Every row belongs to one group in each of 3 separate groupings. Each group adds its own fixed numbers to the row, and there is some noise. The rows also spread widely along 11 directions, which tell nothing about the answers.
Known rows, each followed by its group in each grouping:
[ -5  -9  -7  13  -9  10  30  -4  -3   7  18 -11   5 -14  -8   4  19   3
   3  -4  -4  -3  23  -1 -10   6  -3  10 -14  12   8   6  -3  -1] => Z q358 X
[  0  11 -19   8  -1  -2  26  27  13  -3   3  -3  30  16  10  22  21  -5
   9   3 -22 -11  24   9 -20  16  -2 -40 -11  10  29  -9 -19  -8] => T q721 E
[-11  -1 -15   4 -18  -4  18  19  18  -1   8  -5  25  15 -25   0  10  11
   3   5 -21 -10  15  -1 -19  12   6  -9   1   8   6  -3 -13  -2] => Y q377 X
[  1  -9 -27   6  -9  -7   9  -2  21   8  -3  -3   7  -7   3  16  14  -8
  14  -3 -14   0  23  -4  -7  -7  -4  10   2   8  12   1 -11  -7] => W q405 A
[ 10   5   7  11 -11  -3  -2 -36 -25   9  -2  -7   0 -35   7  15  -2   7
   0 -27  13  -5   4   8   1  11   6  26 -23 -10   9  -5  12   3] => T q405 E
[ -5   5  -7  -7   2  -5  -1 -11  13  -4   2  -6 -10   1  20  10  10 -11
  -7 -11  -9   5   9 -10   8  17   2  19  -6  -2  13   1  -2   0] => W q358 J
[-10  -7   6   6   0  12  -5 -31  -1  -9 -17 -14 -22  -5  14   2  -9  -9
  -3 -10 -14  11   8   7   1  -1   5  25   2   2   9   0  11 -19] => Z q346 N
[ -8  19  27  13 -10  24  16  -6 -15   7  19  -6   7   4  -1 -12  21   6
 -23 -14   6   4   9   8 -12  18   4   2 -14 -14  -1   9   5  -7] => Y q721 N
[  6  15  12   3 -21   6  15  -8 -20  13   3   2  34  -5 -14  12  13   2
  -6 -19  -4  -6   0  13 -24  13 -11   8 -12 -20  10  -9  -8   5] => Y q346 A
[ -3  11   9 -15 -22  11  36  -2  14  -8 -10  12   5  16   1   8  11 -37
  -4  -5 -31  16   7  -6 -40  20 -16 -14  11  -9  14 -13 -30 -38] => Z q302 J
[  4  22   9  -6  -4   0  13   6 -11   6  -3   6  29   4   5  16   6  -6
 -11 -11 -11  -1   7  -9 -13  43  -1  -6  -6  -3  24 -19 -15   8] => W q377 A
[ -8   3   2   3  -7  14  28  19 -10  -3  15  -1   8   8  -3 -11  18   4
 -10   2  -6   3  16  -9  -5  19   4 -13 -12  18  10  -8  -9 -10] => Z q302 J
[ -6   9  -7  -4  18  -1 -11   3  16 -10   8   0  16  40  26   9  17 -19
  -3  -2 -25   5  -1   3  10  17 -11   3  -3 -10  32 -14  11  19] => T q302 J
[ -1   4   4  25  -4  12  20 -18  -6  -2  -5 -13  -2  -5   4   3   4   5
   1 -12 -10  -1  16  18 -18  -9   9  -3 -17   3   9   2  -1 -19] => Y q405 X
[-14   8  -6 -23   2   9  12  -1   4 -28   4  -1 -28   7   8  -7   1  -4
 -18  -1 -14   6   1 -26   4  23   8  10  -5  16   5 -16 -12 -12] => Z q377 A
[ -2 -20 -16   7 -19   4   8   8   4  16 -11   6  28   2 -22  -7   2   5
  29   7 -15   4  22   3 -10 -16  -8  10  18  15   1 -14  -2 -15] => Y q405 J
[-15   0  11  -1 -15  19  -6  -1  14  12   1   4   7  16  -9 -15   1  -3
  -7   4 -17  19  10  -7  -3  19  -2  23  28   0   0   0   6 -12] => Y q377 A
[ -5  -6 -13  -4  13  11   6  15 -12 -10   5   1   6  -1   9  -5  -1   3
   9  14 -15   5  15 -18  17  18   0   8  -6  30  21 -25  -3   5] => Y q377 X
[  0  16  10  -7  -8  -1   8   9  -2   2 -19   7  21  13  10   9   4  -4
  -8 -10 -10   3   7  -3 -13  34   6 -20   3   1  20 -15 -14 -13] => W q377 J
[-13   2  -1   5  -2   3   3 -18   8  -4   3  -9  -9   0   2  10  -2  -7
  -3  -5 -16   2  13  -6  -3  20   5  27   3  -1  13  -1   6   1] => Z q721 A
[ -7   7  -6 -28  -8   2  18  17  -4  -9  19   8  19  17 -13  -4  18   2
  -2  -1 -11  -5   2 -13  -9  17  -9   0 -12   6   3 -24  -8   8] => T q358 J
[-10   6   3  11 -18   9  43  -2 -15 -10  26 -18  12  -4 -28  -1  23  15
  -9 -11 -11 -17   8  10 -36   0   4  -2 -33   0  -2  -5 -10   1] => Z q346 N
[ -9   9  13   2   0  21   2  -4  -6  -4   7  -4  -9  15  12 -18  18   4
 -19  -6  -2  13   2   0   3   9   4   2  -7   1   1   4   4 -14] => Y q377 X
[-15   5   0  22  -2   4  13  -5  10  -7   9 -24 -14  -6  13   8   8   2
 -16  -9 -14  -4  22   8  -4  19  19  -1 -22   8  17  13   5 -12] => T q346 J
[  1   2  -1   8 -22   0  -1 -13   1  11  -9  -2   3 -12  -3   5  -9   5
   2 -13  -2   2  11   1  -3  15  11  11   3  -1   5   1  -2 -17] => Y q302 E
[ -5   5  -5  10  13   1   6 -17 -13 -20 -11 -16 -13   5  19   5  -6  12
   2 -13  -8 -11   2  15  -2  -6  18  -1 -24  11  13 -15   1  -6] => Y q358 J
[ -1   3   6  -2  -5   9  19  -5 -15   2  -2  -4  -1  -9   3   0   3   5
  -1 -11  -1   3  13  -7  -7  16   6   6 -11  13   7 -14  -5 -10] => W q358 J
[ 12  10  13 -13 -29   7  20  -6 -21  23   6  15  27 -37  -7  13  11 -19
  -5 -16   2   9   7 -14  -8  33 -22  24  -4 -18  12  -9 -16  -7] => Y q346 J
[ -1   3   1   1 -17   7  12 -14   5  -2  -3   2   6  11   0  -4  21  -8
   1 -14 -10   7   0  14 -21 -19  -9   4  -6 -17  -4  -1  -5 -19] => Y q405 J
[  2   7   0 -10 -19  -5   3  -4  -1   4 -11   5  13   0  -2   6   4   5
  -3 -19   6  -5   2   5  -8   8   3  -2  -1  -9  -3  -2  -9 -11] => Y q358 N
[-12  15  -9 -10   3  -1   6  -7  31 -22  11  -5   1  38  13  10  24 -21
  -4  -5 -32   1  -4   6 -18   3 -11   3  -8 -21  14  -5  -3   1] => T q721 E

New rows. What belongs after each?
[  5  -3  -8   8 -16   0  16 -10   6  14   4   0  23 -14  -4  22   9 -13
  21  -3 -18  -1  21   4 -20  11 -14  13   0  -5  20  -9  -6  -2] => T q721 E
[ -1   2   4  11  -7  15  20  -7 -13  -1  12  -7  -7   1  15  -6  32   1
 -12 -15   8   7   7   9  -8  -6   1  -8 -24   1   7   6  -5 -19] => Z q302 J
[ -8 -10 -19 -18 -23  -2   6   3  13  -7   9  -1 -10   4 -21 -20  20  16
   4  -7   6   2   6 -11  -4 -23   3  14  -5  10 -26  -1  -5 -17] => W q405 N
[ -3  -7  -3  16 -14   5 -11 -25   6  14   4 -11 -10 -13   2  -3   0   7
   2 -12   2   7   9   3  10  -1   9  34   0  -4   2  12  15  -9] => Y q302 E
[-10   0  -4  12  10   1  -1   2  -4  -2   6 -10  19  11   0   6   2   8
  -2   2 -15  -7  12  -2   8  26   5   9  -5  12  24 -11  11  20] => Z q377 X
[ -9  -2 -11  -8 -13   9  14  -5  16  -4  24   0  -5  -2  -4  -8  23  -9
   0   1 -18  10   4 -14  -4   1 -11  28  -3  -4   0   1  -7  -6] => Y q377 E
[-12   3   4  12  -8   8  22 -17   3 -11   2 -12  -2   9 -12   5  -8  -1
  -1  -4 -27  -2  10   4 -27  14  10  11  -3   5  13 -12  -2  -6] => Z q302 A
[-14  12 -18 -10   3 -21  -2  -2  22 -21  14  -6   9  16   1  21   4  -9
   2  -4 -27 -17   3  -7   0  25  -1  20 -13 -13  23 -14   4  28] => T q721 J
[ -8   5  -7  -7 -14   2  27  -3  -1 -16  17  -4  -4   4 -11   0   8   0
   0  -6 -16  -5   4  -5 -22   6   3   2 -21   5   7 -19 -12  -9] => T q302 J
[ -7   7   7  21 -11  11  18   2   9  14  10 -10  13   5  -7  -2  14   5
  -2  -2 -12   3  23   4 -19  19   7   2   0   1   6   7   1  -8] => W q721 E
[-10  12   2   6 -11  -5   3 -17  11  -5   1 -14   0 -10  -6  17 -15   0
 -10 -13 -20  -8  11  -1 -10  37  15  21  -8  -6  17  -4   6   3] => T q346 E
[-16  -3 -19 -22 -21  -7  14  30  22  -1  21   2  16  14 -26  -9  11  13
   0   5 -10  -8  17 -22  -2  24   7  -1   2  17  -7  -7  -6   0] => T q358 J
[  5   6   4  -3 -21   3  18   4 -21  10  -3   3   3 -16  -5  -6  13  16
  -6 -17  20  -1  14  -4  -8   5  11  -9 -18  10  -6  -6 -12 -22] => W q405 J
[-13   0 -12  21   5   3  15  -2  24  -8   8 -19  -9   9  15   9  14   0
  -7  -8 -18  -6  19  13  -7   0  14  -6 -13   5  12  17  -4 -10] => Y q358 N
[  1   9 -12 -26   6  -6  -6  10  -3 -10  -6   7   1  10  16   4   5  -3
  -5  -6   0   6   2 -22  17  24   2   0  -9  10  15 -19  -8   1] => W q302 X
[ -2 -19  -3  19  -4  10  14 -16  -4  17  15  -6  22  -9 -13   2   8  -9
  24   5 -23   8  21   1 -14  -2 -13  38   0   8  18 -12   8  12] => W q302 N
[ -5   1   0   8  -3  10  12  -5   0   6  -7  -5  -3 -10   1   6 -10   0
   9   2 -13   6  26  -7 -10  19   9   9   5  19  14 -12  -7 -17] => W q721 A
[  0   3 -13 -16  -9 -12  -3   7  12   7   5  11  39  20  -7  12  18 -11
  10  -7 -15  -5  -2  -1  -4  11 -18  15   6 -17  11 -13  -4  19] => Y q358 J
[ -5 -11 -11  -2 -29   0   7  -5  -2   6  10 -15  -5 -12 -23 -12  22  32
  -2 -18  18  -7   6   5 -11 -26  11  13 -18   7 -25  10  -2 -14] => W q346 N
[-14   2  13  24  -7  10   3 -17   1  12  14 -13  11  -1  -9   3   4   3
 -10  -5 -16   0  14   3  -6  29   6  30   4  -3  16   6  18  14] => Z q377 A
[ -1 -15   4  34  -2  17  15 -12  -2  20  -5  -9  18 -11  -1   4  -8  -4
  22   6 -26   9  35  16 -15   7   0  12   9  17  23  -8  13 -12] => T q405 E
[  2   0   8  16  -6  22  27 -28  -8   4  -7  -5   1  -6  13   8  14 -20
  11  -7 -20  13  14  16 -30  -5 -14   8  -2  -7  17  -5  -7 -24] => Z q721 E
[  0  -3   3   1  -9   3  10 -12  -8   2 -12   4  12  -2   0  11  -9 -15
   8  -3 -18   7  12  -5  -9  24  -4  14   9   5  22 -20  -2  -9] => Z q302 J
[ -4   1   6  -1 -16   4  22 -11 -12   3   1  -3  10  -7 -11   5   2   5
   4 -12  -9  -4  10   6 -22  11   2   4 -11   4   6 -16  -5 -10] => T q358 J
[ -2   7 -11  -8 -19  -7   5   1  16  -8 -14  -3  -7   9  14   5  19   0
  -9 -20   4  -1   6   7  -8  -7  10 -24  -9  -4  -1   7 -10 -31] => T q405 J
[  5  10  -4 -10  13   9  21  -5 -24 -31 -24   0 -21   7  27  -1   4   0
   3 -11  -6   6   1   4 -12 -16   6 -22 -28  20  11 -35 -19 -30] => W q405 J
[ -7  -2  -4  -2   4   8   7 -14  10  -9   0  -6   6  16   4   3   9 -13
   7   2 -30  10   4  -1 -15   1 -11  19   0   0  15 -14  -1   1] => W q377 X
[ -6   8   0  10 -20   0  11  -6  24   8   3  -5  16  12  -5  12   9  -7
  -2 -11 -19   1  13  13 -25  16   2  -5   4 -12  12   5  -3 -12] => T q302 E
[ -4  -5 -13   5  -9   3   7 -12  19   0 -11  -6   0  14   1   4  12  -7
  11  -7 -19   7  12  11 -21 -19  -2   6   5  -1   2  -3  -6 -18] => W q405 A
[-20  -3 -18 -13  -2 -11 -19   1  30 -19   4  -7   0  38   0  -6  12   3
  -2  -3 -19  -3  -6   0   4  -3   4  12   4  -4   3  -5  10   7] => T q377 J
[ -7  -6 -12   4 -21 -11   7   5  10  15   6  -6  13 -16 -13  11   4  11
  -4  -9   5 -11  23 -12   6  28  12  11   0   9   6  11   2   2] => Z q358 J
[ -5  -4   0  17 -15  13  13 -13  10   8  10  -5  11  11  -8  -5  16  -3
   9  -4 -19   9   9  14 -20  -9  -6  14   2  -9   5   4   3 -11] => Y q302 E
